The rows come from 4 hidden closed curves, with some noise, and rows from the same curve form a group. Each curve winds through 8 dimensions. The rows are also pushed far along 5 directions, which tell nothing about the answers.
(in the rows, 128 means zero)
Some rows, each with its group after it:
[173  69 161 106 107 136 126  83 161 137 181 134  95  94 128 154 129 129
  95 120 112 163 107  71 112] -> Zipop
[149 101 142 113 107 140 122 120 149 142 134 127 133 125 119 128 131 125
 131 124 130 154 130  87 113] -> runi
[117 106 117 130 155 108 163  95 129 131 150 150  95 102 115 153  79 107
  83 116 135 106 119 108 144] -> runi
[131 157 124 166 131 114 110 142  84 115  87 102 102 157 130 137 110 116
 142 157 151  70 144 173 103] -> nim
[174  72 183 170  89 129  93  67 130 146 155  72  89 147 131 134 119 132
  94 166  79 112 120 110  32] -> Lasu
[160 102 163 157 137 136 131 129 150 146 151 128 114 102 113 149 117 117
  76  99 160 119 112 112 128] -> Lasu
[127 135 117  94 109 150 114 160 161 130 136 142 140 114 130 118 159 114
 156  96 133 177 136 115 166] -> runi
[135 151 119 137  73 136  83 149 163 135 135 112 126 123 122 142 155  91
 149  88 146 146 114 131 152] -> Lasu
[117 124 119  99 126 140 131 139 144 117 154 148 121 107 143 117 147 113
 135 100 120 167 134 112 174] -> nim
[111 149 134 157 139  98 160 108  81 129 117 116 128  95 100 128 100  89
 105  94 144  88 130 116 108] -> Lasu
[106 157 110 107 115  82 137 132  71  98  89 124 148 129 141 102 126  59
 152  73 130 137 132 103 156] -> Lasu
[125 100 144 119 139 137 142  96 142 143  99 122 134 133 131 111 123 151
 116 158  79 128 134 102  90] -> Lasu
[158 175 151 162  67 112  47 168 123 111  81  66 120 171 138 139 151  73
 174 102 135 126 174 153 122] -> Lasu
[130 130 122 118 102 119 100 130 168 129 161 129 158 125 136 137 156 143
 132 105 101 180 125 116 144] -> Zipop
[141 142 133 151 106 128 122 139 123 120 113 119 127 140 135 126 134  97
 127  96 165 106  95 152 159] -> Lasu
[ 99 138  91 105 182  89 173 116 102 132 160 182 146  76 116 163 106 132
  92 102 155 132  97  96 154] -> Lasu
[103 154 111 135 175 119 145 186 112 101  81 149 157 157 150 102 122 123
 137 109 157 111 147 168 193] -> nim
[165 105 147 136 107 138 104 145 159 126 136 120 116 126 141 125 137 116
 123 112 128 144 122 129 124] -> Zipop
[119 138 113 128 115  97 107 149 114 110 121 121 125 144 138 120 119  58
 130  82 135 147 135 116 164] -> runi
[137 125 133 162 147 148 118 164 122 141 121 120 121 135 124 109 128 137
 122 159 146 101 121 169  82] -> runi
[115 125 134 140 149 141 167  95 135 152 154 135 120  85  93 141 108 158
 103 142 131 100 127 126 102] -> runi
[127 124 114  58 130 146 135 146 137 118  93 147 153 148 136 108 152 147
 166 146 109 175 146 107 150] -> Zipop
[106 111 116 111 189 108 159 127 136 138 164 174 155  94 128 147 118 149
  78 106 131 157 119  90 157] -> Lasu
[114 103 123 116 134 127 150  99 137 154 150 136 141 109 102 127 111 125
 110 123 123 144 122  80 111] -> runi
[114 124 120  98 124 107 108 112 144 122 136 146 139 122 158 149 152 116
 114  96 102 179 117  79 173] -> Zipop
[111 150 128 131 185 123 183 170  86  97  79 148 159 144 137  90 114 143
 132 121 155  90 140 178 166] -> nim
[169 124 160 149  78 167  66 145 186 149 147  92 140 159 123 137 174 174
 141 162 113 149 127 161  87] -> nim
[124 117 111  48 170 188 124 209 172 126 169 183 177 133 152  93 201 209
 149 159 112 229 131 148 169] -> nim
[148 122 161 154 121 139 106 139 143 124 121  98 138 159 135 115 140 165
 129 156  99 124 157 163  95] -> Zipop
[135 181 120 163 103 138  55 205 122 111  86  85 133 214 134 122 141 114
 184 153 154 110 174 218 140] -> runi
[137 143 104 153  94 128  78 150 149 141 143 120 103 125 124 158 129  82
 138 105 171 126 112 133 137] -> nim
[132 125 135  68 143 137 162 106 129 132 112 149 161 119 118 126 147 187
 133 158  97 155 128 103 112] -> nim
[ 97 161 106 119 167 107 158 146  56 100  87 143 133 127 153  96 132 116
 135 130 128 102 114 155 137] -> Zipop
[125 107 132 126 115 146  97 117 171 146 187 132 115 118 137 151 152 133
 101 122 114 170 115 103 150] -> Zipop
[123 129 114 139 103 128  99 128 157 132 123 116 140 161 132 131 126 117
 144 125 128 137 130 129 145] -> runi
[136 110 147 160  55 115 113  62 135 141 147  82 108 116 117 123 120  81
 123 104  99 116 102  98  86] -> nim
[149 105 151 161 136 116 156  75 100 125 149 120  67  97 123 149  91 132
  83 149 118  66 106 140  79] -> runi
[127 113 124 131 118 121 139  89 155 125 130 139 108 117 139 150 112 126
 112 115 121 115 111 113 158] -> Zipop
[ 80 103 111  90 194  90 215  56  90 115 117 174 159 115 153 110 103 174
  85 149  69 124  98  88 139] -> Lasu
[112 153 120  98  93  82 107 116 118 103  81 115 163 146 153 116 149  80
 159  74  90 169 142  84 167] -> Zipop
[127 150 130 149 113  99 159  86 111 107  99 120 109 105 127 143 103 119
 130 108 122  74 122 139 131] -> Zipop
[135 164 127  96 150 140 121 193 105 105 103 144 164 139 149 109 175 165
 170 136 146 153 144 162 147] -> runi
[129  88 145 119 150 122 161  82 104 146 158 133 136 117 114 125 118 161
  87 163 103 129 103  97  69] -> Lasu
[136 146 123 158  97 157  90 187 164 139 119 108 126 143 111 122 132  86
 156  98 177 122 145 161 152] -> Lasu
[ 73 154  78 108 122  76 159  78 107 113 121 153 136 103 137 144 109  85
 133  78 120 126 105  83 188] -> nim
[105 122 110 134 176 125 174 120 119 133 137 159 131 117 111 141  91 149
 105 142 155  95 123 132 144] -> nim
[139 153 117  81 155 174 144 189 133 126 116 163 148 126 121 118 168 186
 154 164 154 143 123 174 142] -> Lasu
[121 156 139 136 119  98 147 102  80 103 102 111 123 129 128 131 116 111
 137 113 127  95 141 135 130] -> nim
[146  84 151  88 113 125 135  91 150 135 164 142 139  99 138 132 148 138
 112 103  98 190 117  49 129] -> runi
[138 147 135 192  93 115  90 142 135 145 126  90 124 133 100 148 108  66
 124  85 178  99 130 135 118] -> nim
[147 122 123 133  61 159  59 126 193 150 172 112  91 124 128 165 158  99
 138 112 138 160 109 114 151] -> Zipop
[127 114 118 132 123 112 122 123 128 137 152 136 128 107 127 135 124  95
 108 101 140 143 101  97 125] -> runi
[143 149 129 160 146 155 111 175 141 127 132 138  82 114 134 158 131 118
 115 125 190  90 122 177 164] -> Zipop
[144  90 136 138 113 126 142  80 140 154 164 125 115  95 106 139 112 134
  99 138 113 122  91  97  67] -> Zipop
[ 94 149 110  89 189 122 187 140  90 124 107 163 162 113 109 110 119 152
 128 134 135 129 146 123 141] -> Lasu
[137 131 142 140 148 124 169 123  88 112  90 119 121 137 116 107 100 148
 137 159 130  72 142 168  92] -> Zipop
[112 144 123 122 132  93 166  84 114 124 127 144 155 100 123 145 121 139
 108 100 121 117  97 108 143] -> nim
[131 109 115 144 103 139 118 109 178 150 151 130 103 117 112 153 109 110
 117 120 139 123 114 114 136] -> runi
[163 113 131 155 125 161 103 145 183 157 179 141  99  99 115 174 136 160
 104 147 165 120  98 147 107] -> runi
[111 132 128 140 144  72 165  96  74 119 138 136 130  96 113 141  86  70
  93  66 154 108 117  83 144] -> nim

New rows. What belongs after each?
[124 139 129 161 122 118 104 155 112 120 104 100 118 155 129 111 115  78
 131 115 130 109 149 152 124] -> runi
[106 113 136 104 172 140 170 117  85 134 110 133 165 157 124  79 135 189
 122 197  88 127 126 140  72] -> Lasu
[188 106 169 176  87 182  81 151 208 161 160 104  88 123 104 167 133 129
 111 123 175 112 123 153 123] -> Lasu
[109 152 128 119 159 131 150 152  95 128 104 130 155 121 122  96 145 140
 129 135 123 125 130 146 110] -> Lasu
[167 133 159 137 129 174 116 163 146 142  98 111 128 146 109 128 147 186
 146 185 140 105 146 179  74] -> nim
[143  97 114 114 162 166 135 169 168 155 174 166 139 111 113 129 136 166
 109 150 159 154 103 138 119] -> Zipop
[104 146 121 147 122  94 106 109 104 127 102 103 143 159 137 132 121 112
 128 135 108 122 141 115 116] -> nim
[132  84 124  87 158 152 168 102 156 139 186 171 135 100 123 133 132 203
 103 168 103 156 101 117 116] -> Zipop
[130 142 142 140 143 118 113 134 102 117 107 108 134 163 139 128 133 161
 132 167 105 113 156 159 103] -> Lasu
[ 80 131 102  73 158  87 167  71  85 132 129 151 173 114 127 121 132 162
 119 149  64 164 119  71 100] -> Lasu
[140 150 123 102 137 159 113 187 125 115  77 132 125 157 139 112 153 137
 168 154 150 127 150 166 148] -> Zipop
[121 105 124 139  85 131  78  94 188 159 171 112 128 133 128 153 138 114
 111 112 106 173 116  79 137] -> Zipop
[129  93 154 118  82 117 143  40 124 140 138 106 133 122 129 114 135 115
 103 120  72 141  84  70  98] -> Lasu
[151 112 135 161 151 145 136 150 145 147 141 138 126 128 107 140 108 152
 103 145 175  97 105 157 109] -> nim
[115 116 125 123 115  99 131  87 109 121 119 109 113 148 126 125 101  96
 120 131  89 123 141 105 119] -> runi
[128 130 127 101 131 107 128 129 142 111 149 145 153 122 144 141 143 138
 125  95 110 170 134 108 172] -> Zipop
[134 128 109 122  59 142  54 126 169 151 156 100 126 148 124 142 162 108
 160 132 112 178 118 108 114] -> nim
[157 109 137 143 123 163 109 160 200 148 162 137 138 125 110 144 131 172
 123 137 146 144 132 156 124] -> Zipop
[109 135 126  91 157 136 156 138 120 137 131 145 161 105 112 109 147 148
 125 130 114 159 136 108 120] -> Lasu
[ 82 133  85  78 197 144 211 141 141 138 123 200 161  78 112 115 118 159
 115 117 148 135 111 113 182] -> Lasu
[108 123 113  82 165 131 188 119 122 122 121 178 162 115 136 110 138 156
 110 119 135 139  85 117 174] -> Lasu
[109 134  87  97 143 150 126 148 150 146 141 159 138 119 122 132 145 155
 143 155 137 152 113 130 136] -> nim
[154 125 133 171 175 172 106 204 145 153 142 143  98 128 116 151 126 145
 101 161 206  91 117 185 118] -> Zipop
[ 97 153  98 153 135  96 165  80  97 123 114 143  90  84 126 157  92  85
 103  95 158  62  88 121 157] -> Zipop
[ 93 124  83  76 130 114 151  89 156 131 143 172 140 103 133 154 124 126
 129 105 117 167 107  69 188] -> nim
[144  88 140  65 120 160 122  92 183 147 147 137 158 145 136 126 171 236
 136 205  40 196 130 102  82] -> Zipop
[115 116 118 113 159 146 111 165 141 134 128 132 150 153 143  97 145 163
 140 166  93 163 157 141 106] -> Lasu
[146  78 152 129 143 170 162  95 171 161 168 151 119 100 116 134 129 178
  73 152 128 122  76 118 110] -> Lasu
[136 143 139 108 130 132 132 164 121 100  86 129 154 158 145 100 147 135
 157 117 127 136 147 152 162] -> nim
[147 106 149 164 171 221 121 200 179 156 110 131  97 146 124 101 134 181
 120 197 158  87 142 205 106] -> Zipop
[135 150 128  88  95 100  82 138 123 115 106 115 155 147 144 141 162 104
 157 103 104 189 156  88 144] -> Lasu
[145 103 139 137 129 138 129 106 185 166 172 144 118  83  96 185 115 134
  80 105 155 136 109  86 136] -> Lasu
[116 147 122 100  90  93 132  71 109 114 103 118 120 109 138 144 132  96
 143 101  90 137 126  81 137] -> nim
[120 113 138 125 117 135 136 102 132 128 152 124 104 103 136 114 131 112
 121 116  97 136 129 108 127] -> nim
[133 122 142 132 158 123 138 144 124 125 129 139 122 114 132 138 118 124
 104 111 145 126 141 120 145] -> nim
[ 93 140 104 124 189 114 150 163 102 118 104 149 152 136 142 100 116 142
 131 143 120 126 149 146 133] -> Lasu
[106 128 125  99 171 137 161 142  89 124 112 141 170 156 127  84 137 172
 131 174 109 136 128 143 105] -> Lasu
[115 180 107 136 143 140 132 180 122 120  95 130 160 148 114 113 136 159
 168 147 150 104 151 198 134] -> Zipop
[ 97 150  98 110 138 101 176 112  83 107 105 149 150 116 131 109 116 115
 149 105 138 112 110 118 152] -> runi
[151 126 136 158 114 125 112 115 137 128 122 116  94 128 135 153 118 131
 123 143 133  92 121 149 111] -> Lasu
[102 105 108  74 106 121 154  67 117 138 139 136 141 112 121 107 134 118
 135 132  80 168 105  58 112] -> Zipop
[ 98 146 104 127 148 163 131 153 142 135 111 135 134 143 134 109 143 171
 150 175 114 116 136 173 126] -> nim
[133 172 136 113 114  99 131 142  73  95  61 109 160 159 138 109 145 121
 167 118 123 119 142 152 129] -> nim
[ 95 137  96  86 154 137 122 154 126 133 147 154 143 117 135 120 154 137
 139 136 116 176 137 109 146] -> nim
[159 115 160 139 126 159 135 121 141 149 155 128 115 108 108 145 145 171
  97 159 141 111  96 146  91] -> Lasu
[152 134 137 100  91 135 114 122 139 131 153 130 130 112 119 148 161 126
 132 111 139 159 102 111 138] -> Lasu
[106 161 112 155 164 110 128 148  93 121  89 124 134 153 133 135 110 133
 128 149 150  84 140 163 131] -> nim
[ 88 118  99 105 191 121 180 109 150 144 139 181 154  96 121 146 106 176
  93 136 120 135 119 102 159] -> Lasu
[137 128 144 161  86 131 115  92 146 147 143  91 126 126  98 135 119 140
 135 139 106 110 133 136  73] -> Zipop
[177  97 146 146 123 174  91 166 225 161 180 142 104  93 117 172 142 146
  98 112 164 151 118 128 138] -> Zipop
[ 93 157 100 115 140  86 140 127  77 102 112 131 156 159 137 117 115 105
 144 114 125 131 139 130 159] -> runi
[139 109 138 108  38 117  81  97 159 128 151  89 139 137 137 113 158  72
 155  77  77 198 132  70 129] -> Zipop
[101 162 117 162 148 111 174 111  98 130 105 125 138 110 104 124  99 145
 125 136 134  64 125 165 101] -> Zipop
[117 117 127 146 110 122  95 121 142 140 168 115 131 138 132 132 135 104
 112 112 123 154 118 111 136] -> Zipop
[113 133 123 100 137 113 137 124  93 104 125 137 122 119 156 109 142 115
 136 121 103 146 128 116 141] -> nim
[120 142  97  63 106 118  97 142 158 110 117 151 156 142 164 134 169 128
 166 106  98 205 131 101 190] -> Lasu
[117 166  99 158 141 108 135 150 133 124 119 149 115 110 114 173  92  87
 119  77 206  85 123 145 200] -> Zipop
[140 130 152 139  53 101  83  78 140 113 121  81 123 149 151 143 143  99
 146  97  82 146 141  94 138] -> runi
[145 124 136 124 119 126 111 151 150 121 119 131 131 123 143 126 140 109
 130  98 126 150 128 120 145] -> Zipop
[133 136  99 140 143 138 147 161 126 130 147 158  99  91 108 145 103  88
 119  95 211  95  99 146 159] -> Zipop
[133 114 136 109 147 121 154  86 139 139 147 147 128 102 116 165 115 172
 100 144 116 131 122 100 121] -> Zipop
[152 117 150 185 138 185  90 170 193 161 139 111 116 151 112 141 129 175
 113 170 155 102 138 188 104] -> Lasu
[148 159 137 153  79  96 110 112 115 121 106  99 115 121 110 164 111  71
 139  78 164 101 131 115 135] -> nim
[ 79 154  89 101 147 100 144 137  89 110  91 148 149 129 155  96 138  84
 138  97 120 142 112 107 176] -> Zipop
[129 134 119 107 183 148 153 167 145 140 132 171 156 111 112 149 130 188
 122 142 173 134 132 136 146] -> runi
[124 131 130 165 127 141 112 124 127 149 147 111  87 104 116 144 122 116
 112 143 136 102 129 139  90] -> nim
[116 157 107 149 172 111 143 153 105 134 127 151 134 108 112 155 108 131
 111 123 178  96 119 150 132] -> Lasu
